Every row belongs to one group in each of 4 separate groupings. Each group adds its own fixed numbers to the row, and there is some noise. The rows also spread widely along 11 directions, which tell nothing about the answers.
In the rows, 128 means zero.
Known rows, each followed by its group in each grouping:
[179 140 182 118 203 157 105  63 120 183  91 102 161 131 193 117 104 106
 172 149 149 163 161 125 124 122  43 179 159 131 133 148 178 186] -> Sas zisul Y Samod
[ 90 104 123 130  88 113 106 175 126  65 208 101 150 127 102 137 185 120
 144 120 118 125  97 151 111 170 195  97 100 160 144  62  73 113] -> pabu pagir B Rosap
[137 126 103 132 160 125 103 119 146 151  84  95 177 112 156 158 116 109
 132 139 138 122 136 148 109  75 108 144 172 105 111 149 161 155] -> nog pagir Q Samod
[132 120 170  84 120 147 129 128 132 137 149 165 153 117 129  88 165  95
 132 113 113 171 132 120 157 200 163 104 124 136 105  71 142 129] -> nog tuvis F Vunuz
[105 149  97 144 122 149 154 112 154  70  86  94 124 112 140 155 126 128
  95 152 148 117 132 131  89 108 125 118 145  84 124 153 130 119] -> bekob tuvis F lamon
[121 131 118 153 101 131 142 115 142 104 134 110 116 131 112 138 135 153
 107 153 131 102 120 144 120 133 126 124 119 118 131 146 114 109] -> bekob lun Q lamon
[157 103 167  67 142 183  87 121 110 147  98 130 137 137 172  65 136 146
 154 174 100 141 149 120 202 159 146 166 141 119 125  89 104 161] -> pabu lun Y vemov
[ 89 155 137 149 112 127 165 132 137  63  88  77 112 121 138 128 137 116
 124 134 130 129 142 126  83 119  91 137 140 130 131 153 149  95] -> Sas zisul B vemov
[126 140 151 194 173 135 107  91  97 220 170  96 141 142 151 182 104 106
 162 108 199 154 123 132  64 147  26 167 148 162 144 210 159 164] -> pabu pagir F Rosap
[105 134 147  64  81 142 159 140 113  61 103 161  65 125  71  48 161 168
 123 178  73 141 154  96 192 189 179 122  82 124 142  64  70  89] -> bekob lun Y kino
[136 158 170  98 130  98 147 110 108 106  73  92 119 121 123 136 176 101
 152 140  83 148 141 169 135 113  87 160 134 169 185 106 154 106] -> pabu lun Q kino
[161 136 138  83 186 100 103 111  97 135  79 118 159 105 133 123 135 104
 161 153 105 152 159 113 142  74  96 149 158 146 148  91 158 160] -> pabu pagir Q Vunuz
[ 70 146  91 120 131  86  95 187  80 111  52  74 120 119 127 118 100 119
 166 132 104 128 132 100 149 106  97 146 184 153 139 112  90 119] -> nog lun F Rosap
[175 103 109 144 165 113  93 108 112 160 172 113 163 111 156 131  75 181
 167 146 139  97 101  78 152  55  83 115 134 152 129 111 127 166] -> pabu lun B vemov
[129 140 175 134 116 129 151 102 162  76 126  43 114 129 146 135 182 135
 163 162 104  94 121 167 128 127  90 144 102 172 180 108 118 100] -> nog lun Y Samod
[120 150 149 159 104 143 166 108 161 176 104 141  80 146 121 147 126 151
  80 112 133  92 139 154 119 125  96 151 129 116 111 221 178  96] -> Sas pagir B vemov
[ 98 123  77 114 129  97  86 179  87 171 103 164  95 122  78 117  66 170
 134 142 108 102 128  98 182 100 152 136 150 133 121 142  76 138] -> bekob tuvis Y Samod
[117 148 123 137 168 118 109 107  49 184 178 198 110 119  73 118  82 136
 151 122 174 201 143  79 109 173  94 129 144 129 136 129 108 155] -> pabu tuvis F lamon
[ 93 164 118 119 138  96 146 125 122  73 122 122 151  94 115 145 125  92
 129 122 140 175 133 117  82 133 126  95 130 120 135  77 147 124] -> pabu tuvis Q Rosap
[128 132 124 138 119 104 136 130 119 133 140 122 156 115 116 139 127 125
 136 125 127 132 116 131 125 132 110 111 124 147 126 108 150 120] -> pabu lun Q kino
[127 102 124 143 129 125 107 143 125 170 159 143 144 119 116 133  96 148
 128 124 133 109 105 110 141 123 127 114 130 151 109 146 130 142] -> pabu tuvis Q vemov
[124 140 136  80  90 139 158 117 139  94 115 196  62 123  87  99 151 165
  80 148  90 123 144 121 169 141 188 123 101  97 129 119 110 100] -> bekob tuvis B vemov
[123 136 133 137 131 123 153 119 144 114 126 109 126 118 110 138 142 115
 126 133 125 134 139 137 101 130 117 117 116 132 121 121 157 117] -> bekob pagir Y lamon
[107 159 134 102  82 123 172 125 123 113 100 190  68 129  74 102 164 122
  80 122  99 156 150 140 143 185 157 123 114 102 128 120 139  86] -> Sas lun F kino
[151 126 150 125 125 177 150  66 176 118 125 121 135 128 166 119 116 180
 112 164 151  90 120 119 145 135 124 111 104  98 114 130 143 125] -> pabu zisul B Samod
[113 215 127 156 130  96 125  86  93 198 160 181  92 137 108 169  98 139
 117 101 167 166 138 175 138 194 110 137 145  91 149 116 136  90] -> bekob lun Y Vunuz
[138 112 122 121 136 113 119 132 112 139 150 142 147 119 113 115 109 132
 138 142 133 140 122 102 128 126 114 114 119 138 123 109 135 154] -> pabu lun Q Rosap
[114 158 127 141  65  57 158 131 150 110 157 143  71 131  68 183 185 140
  82 106  76  71 103 189 154 136 182  96 101 147 166 116 130  49] -> bekob zisul F vemov
[ 84  96 122 124  90 104 122 202  98 112 136 121 122 139  78 113 158  85
 138 115  98 148 126 140  98 153 153 127 125 164 108 148 104 116] -> bekob zisul B Samod
[119 152 197 118 125 123 153 109 120 115 133 104 122 126 141  90 130 129
 159 137 108 158 131 112 153 204  78 126  97 179 137  85 137 106] -> bekob lun Q Rosap
[157 116 203 124 119 168 142  90 138 131 207 137 145 136 155  88 168 116
 148 122 127 175 128 134 125 204 110 130  99 153 119  97 151 135] -> Sas lun B vemov
[ 87  62 183  96  95 165 158 187 146  14 133  75 143 111 109  39 183  97
 153 168  87 150 140  64 100 169 136 116  83 196 108 105  99 125] -> nog tuvis Q vemov

New rows. What belongs after each?
[ 75 121 125 168 128 104 127 167  95 126 157  93 135 123 111 144 109 107
 163 104 153 146 106 108  67 125  77 125 130 184 132 161 116 133] -> pabu tuvis B Rosap
[116 167 117 143 138  84 100 107  82 206 205 213 153 115  88 161  80 143
 132  83 164 174 109 133 159 191 146  96 131 125 126  68 129 122] -> pabu tuvis Q kino
[136 119 151 109 154 104 106 135 109 152 131 123 147 125 120 102 121 122
 155 126 107 142 133 100 154 141 105 137 133 178 130  97 140 148] -> Sas pagir Q Rosap
[105 137 122 127 116 142 131 138 107 128 105 129 127 131 118 123 132 117
 130 138 137 152 142 142 114 149 122 142 139 113 127 136 123 127] -> pabu lun Y kino
[152 135 115 149 147 126 105  93 131 187 172 142 130 135 134 165 116 135
 126 125 164 122 124 152 119 115 115 142 138 103 143 147 140 155] -> nog lun Y Rosap
[ 85 163 140 140  97 142 157 135 135 112  77 114 111 145 124 133 159  80
 102 123 131 173 156 190  70 180 103 170 147 106 127 183 154 102] -> Sas lun Q Samod
[160 139 138 138 168 168 115  46  98 162 141 149  98 133 129 127  95 187
 132 179 184 129 146  81 129 125  74 165 127 104 164 177 108 157] -> pabu zisul F kino
[151 117 158 111 162 138  91 116 119 138 149 102 153 123 161 110 133 130
 160 140 117 138 130 102 156 135 107 143 144 162 132  96 129 159] -> Sas pagir F vemov
[ 51 142  93 190 110 101 128 192 120 127  53  17 132 133 158 168  96  99
 144 113 132  97 102 138  89 105  55 146 177 161 115 204 135 106] -> bekob lun F Rosap
[145 153 139 120 154 130  97  99 116 169 117 127 106 137 138 153 135 139
 132 142 121 124 150 162 152 117 125 173 148 117 153 141 131 139] -> bekob pagir Y vemov
[135  83  89 154 162 110  92 168  93 169 143  98 189 114 141 139  90  93
 160 120 144 144 114  95  83  75  72 124 170 153  93 163 157 183] -> pabu lun F vemov
[125 175 137 130 156 129 136  85 137 125 127 119 149 107 160 153 108 120
 132 131 159 157 133 147 118 147 112 117 132  99 128  90 151 131] -> bekob tuvis Y Samod
[149  60 141  89 104 143 122 166 137 122  89 133 122 141  94  84 171 114
 114 161  68  97 135 127 155 110 167 135 118 149 114 162 121 145] -> bekob zisul Q lamon
[107  91  98 107 133 117 108 171 104 120  98 134 138 120  94  84 101 116
 138 148 117 136 146  66 125 111 134 127 145 131 103 141 110 157] -> nog zisul Q Rosap
[161 132 126 136 110 102 158  99 183 124 176 131 163 109 134 164 150 129
 110 117 119  91  94 172 132 118 152  68  93 119 119  70 179 109] -> pabu lun Y Samod
[ 91 161 123 184 145 102  99 138  83 233 104  98 105 154 136 166  60 150
 162 112 163 109 116 143 132 133  46 171 167 153 146 197 123 126] -> pabu lun Y Rosap
[165 135 131 158 162 126 137  76 133 170 180 151 129 118 131 154 106 147
 118 129 161 133 132 115 105 101  93 124 119 113 115 154 169 145] -> bekob pagir B vemov
[ 94 134 125 145 165 115  68 170 104 148  63  27 174 131 185 153 103  91
 193 123 129 129 122 159 119  94  70 182 200 172 143 150 116 162] -> Sas tuvis Y Samod
[144 109 125 142  97 143 119 121 169 136 180 127 136 143 137 138 152 137
 101 126 131  87 105 164 135 139 161 119 108 115 134 127 129 138] -> Sas lun Y Rosap
[113 122 136 159 117 124 143 124 149  23 203  51 164 111 128 172 213  76
 141 141 140 152 115 164  30 148 128 110 101 152 148 103 124 123] -> bekob pagir F Samod
[204 127 135 144 164 121 105  60 162 145 167  87 183 117 195 178 132 144
 149 140 137  93  93 165 138  63  96 118 131 132 142 101 161 162] -> bekob lun B Samod
[161 121 142 120 154 144 129  89 138 113  92  93 127 129 142 142 150 126
 135 172 127 111 140 133 109  82  89 157 138 125 157 169 139 150] -> pabu zisul F Samod
[141 118  94 139 139 160 136 107 120 138 141 155 159 117 137 125  98 126
 114 137 176 161 135 105  83 111 115 118 139  71  89 148 155 161] -> pabu lun B kino
[137  88 127 161 136 117 131 151 137 210 134 111 132 130 128 110  52 162
 143 125 130  76 102  70 150 100  65 108 112 176  86 183 163 147] -> bekob lun Y Rosap
[125 119 138 100 145 165 111 125 116 134 122 149 146 122 144  89 124 124
 135 140 135 166 161 101 137 156 138 141 145  99  94 112 125 149] -> nog pagir B vemov
[116 153 128 153 127 112 121 120 106 152 153 114 144 125 126 154 120 129
 151 118 148 139 116 151 121 151 105 129 131 137 143 107 130 117] -> pabu lun Y kino
[154 121 126 108 115 138 112 125 115 159 126 169 112 146 116 144 184  82
 100 129 111 159 141 196 114 145 157 163 145  92 132 168 139 149] -> bekob lun F Samod
[139 123  92 107 146 118 109 127 115 172  87 162 145 111 123 153 110 120
 109 119 124 124 124 129 148  81 142 122 164 102 118 138 155 155] -> pabu tuvis F kino
[ 88 102 101 122 105 141 128 194 146 127   4  75 143 125 152  90  90 123
 119 151  94  95 132 114 141 102 105 146 170 132  73 179 144 123] -> Sas lun Q Samod
[164 138 133 107 125 154 168  71 180 149  95 167 138 113 132 134 128 158
  70 145 128  99 136 129 150 115 142 104 111  75 100 128 196 121] -> pabu pagir Q kino
[141  66  90 134 148 120  47 179  93 180 135  94 177 138 139 132  93 137
 162 146 126  89  99 112 152  72 119 153 162 161 132 158  89 190] -> pabu lun Q Rosap
[133 103 146  87  98 126 149 168 147 138  43 113  97 132 120  90 149 142
 123 151  50  68 133 126 184  87 139 136 125 159 122 147 151 109] -> pabu lun Y vemov
[ 93 139 131 124  95 108 147 157 134  89  86  95 127 115 119 111 131 141
 131 146  97 107 118 133 144 143 124 114 119 149 123  99 124  86] -> pabu lun Q Samod
[113 126  98 137 113 111 128 149 129 164  68 124 135 130 120 152 115 121
 105 116 118  91 116 135 141 103 132 121 158 120 110 171 154 117] -> pabu zisul F kino
[ 90 150  83 143  73  83 148 146 137 108 136 170 102 123  52 161 134 139
  71 124 123 101 123 163 110 140 190  93 113  94 122 137 118  73] -> pabu zisul Q Samod
[107 131 130 103 126 121 193 127 101  51 194 182 127  92  57  59 135 105
 135 149 147 232 162  59  55 194 129  73  68 107  99  56 139 127] -> pabu lun Y Samod
[155 111 134 101 134 126 115 118 151 134 112 130 169 119 135 127 154 102
 123 140 111 124 135 155 135 118 150 125 140 118 118 117 151 145] -> nog zisul Q Samod
[119  87 127 135 118 138 109 164 133 129 162 114 156 134 121 122 152 104
 137 125 126 134 119 142  97 134 138 135 131 149 102 148 126 150] -> Sas pagir B Samod
[118 142 157 111 106 119 143 130 146 132  89 106 148 127 153 125 153 107
 130 110 104 116 120 159 152 151 139 109 141 138 119  99 163  92] -> pabu zisul B Vunuz
[147  99  89 150 114 132 120 137 155  81 160  87 157 119 139 160 166 104
 107 136 128 109 115 148  79  75 136 122 144 114 127 148 139 149] -> Sas lun F vemov
[108 140 137 140  83 104 148 152 138 127 108 112 108 129 128 130 134 140
 119 117  90  93 112 150 157 130 131 121 125 149 116 126 138  80] -> bekob lun B vemov
[165 107 172 129 130 144 145 104 165 127 125  89 158 134 166 139 176  92
 127 129 122 113 122 163 108 109 106 127 121 150 124 154 184 136] -> bekob zisul B Vunuz
[140  93 156  79  96 150 125 149 120  76 174 159 140 124 115  76 201 109
 135 147  89 167 131 132 137 176 191 112  98 133 125  58 107 135] -> pabu lun B vemov
[123 134 101 141 121  75 106 134 129 122 132  99 110 116 100 186 136 167
 130 139 103  53  86 152 153  60 134 124 130 163 183 130  90 109] -> pabu tuvis F Samod
[ 75 143 112 101 100 117 112 181  97 136  53 134  97 138  96  92 112 142
 126 142 101 111 145 119 180 156 167 135 155 123 124 118  87  92] -> pabu zisul Y Vunuz
[169  89 157 141 136 163  84 105 128 244 185 176 173 143 139 153 127 121
 123 105 159 133 101 165 149 158 131 143 131 141 115 173 154 175] -> pabu tuvis Q kino
[129 187 105 120 173 114  84  92 102 176 122 152 156 112 151 172  89 126
 138 117 165 166 133 165 140 131 131 137 173  80 142  85 130 147] -> pabu tuvis Y Samod
[146 110 146 142 136  98 165 115 116  87 222 122 142 108  81 140 179  79
 152 126 134 179 116 121  38 133  86  98  82 173 145 114 159 140] -> pabu lun F Samod
[132 131 164 135 125 110 124 138 124 153 125  91 155 126 158 128 131 109
 150 119 107 133 116 150 145 150  94 135 137 169 118 120 158 121] -> bekob lun Q vemov
[ 83 128 149 126  55 160 132 150 169  69 179 123 135 140 130 128 207 112
 100 109 118 129 102 204 117 217 210 115 104 122 125  98  90  93] -> Sas tuvis B Samod
[122 135 154 118 112 155 128 118 120 156 100 138 125 143 134 113 139 113
 130 141 130 157 134 163 131 183 116 159 136 120 120 150 133 125] -> pabu lun Q Samod
[118 124  98 102 135 122  97 157  63 191 133 210 105 133  70  88  92 138
 136 137 129 175 154 106 148 158 149 143 138  97 109 130  98 154] -> pabu lun Y Samod
[147  92 162 150 147 130 126 127 105 162 155  91 124 126 126  85  77 193
 190 163 121  87 110  47 169 120  45 129  92 215 131 138 110 143] -> bekob lun Y kino
[174  88 158 114  91 117 131 123 168  97 183 111 146 129 109 142 219 121
 124 143  82  85  94 186 132 113 165 114  81 170 160 104 132 126] -> pabu lun Q Samod
[128 116 153 117 117 109  91 152 129 158  77  71 123 146 149 137 143 137
 152 136  69  69 103 164 199 119 125 151 150 182 148 143 111 115] -> bekob zisul F Samod
[131 125 144 149 117 111 123 127  94 176 155 131 112 137 105 134 124 156
 159 117 127 119 108 133 145 129  86 141 120 173 149 146 118 120] -> pabu lun B kino
[ 93 155 128 158 134  89 157 135 136 131 110  91 141 104 142 155  84 133
 145 105 129 113 101 121 119 114  79 101 129 161 103 125 161 103] -> bekob tuvis B Samod
[142  70 170  81  92 132 114 182 148 150  44  99 136 151 130 107 199  77
 120 133  47  81 122 180 169 116 163 157 138 176 131 170 150 131] -> pabu zisul Q Rosap
[117 176 120 175 138  92 142  87 120 166 167 131 142 110 130 187  79 172
 136  96 167 113  92 129 130 113  85  95 127 140 137 109 145 107] -> pabu tuvis B kino
[179 115 133 102 185 157 106  87 155  59 110  44 207  91 217 144 153 116
 168 174 141 120 116 121 113  37  97 127 152 128 150  74 139 184] -> pabu tuvis B Vunuz
[ 92 182 124 122 111 146 147 108 122  89  63 102  90 129 141 114 108 172
 126 168 129 121 148 124 155 153 114 150 131  96 144 111  99  88] -> bekob lun Y kino
[115 139 124 143 127 141 135 106 140  94 192 134 157 103 144 136 113 151
 125 129 164 141 112 109 106 145 142  88 111 107 116  81 125 127] -> pabu tuvis B vemov
[122  96 103 126 154 102 115 161  95 146 179 155 155  98  80 108  84 128
 163 127 140 156 121  66 105 114 120  90 114 155 104 103 122 164] -> pabu tuvis Y Samod
[118 147 128 149  91 131 132 107 148 121 114 104  94 142 121 154 138 184
 106 161 122  67 111 173 145 122 123 152 120 120 163 163  99  93] -> pabu lun Q Samod
[ 95 136 127 117  95 145 136 139 147  88 128 124 109 127 110 118 159 146
 107 150 119 114 138 137 140 167 178 120 109 108 128  99 106  91] -> pabu pagir Y vemov
[ 85 147 155 152  90 112 168 135 100 162 143 167  86 133  63  98 106 154
 124 121 132 147 129 112 129 215  99 111  98 155 116 138 131  76] -> pabu lun Q lamon
[136 136 127 142 159 131 118 121 102 161 133 129 135 120 140 120  90 121
 148 137 150 163 146 103 111 127  80 142 143 124 112 147 151 153] -> bekob lun Y vemov
[158 126 117 154 136 136  95 100 137 166 193 122 163 128 160 165 124 138
 133 126 159 118 108 163 131 128 134 123 134 108 136 112 131 148] -> pabu lun Y vemov
[103 140 125 132 128 126 135 132 127 131 131 124 115 127 110 135 129 125
 125 130 139 132 134 126 112 146 130 123 116 125 132 122 132 123] -> pabu pagir Y Rosap
[124 114 134 126 124 130 129 148 115 157 119 128 109 137 107  99 109 141
 146 148 112 125 133 115 141 138 103 140 116 149 112 156 119 134] -> bekob lun Y Samod
[148 170 163 121 148 151 116  61 130 149 142 143 121 121 171 149 131 140
 123 137 144 145 128 149 160 162 121 143 135 108 146 111 137 132] -> bekob tuvis F vemov
[111 147  90 143  88 103 107 141 148 111 170 122 141 131 128 174 156 125
 103 113 125 105 101 200 138 154 199  99 127  99 143  77 102 104] -> bekob lun Y Rosap
[128 147 178 142 133 178 173  76 132  92 138 102 137 126 164 101 145 110
 139 147 166 188 148 126  73 188  65 133 112 112 117 122 153 129] -> bekob lun B lamon
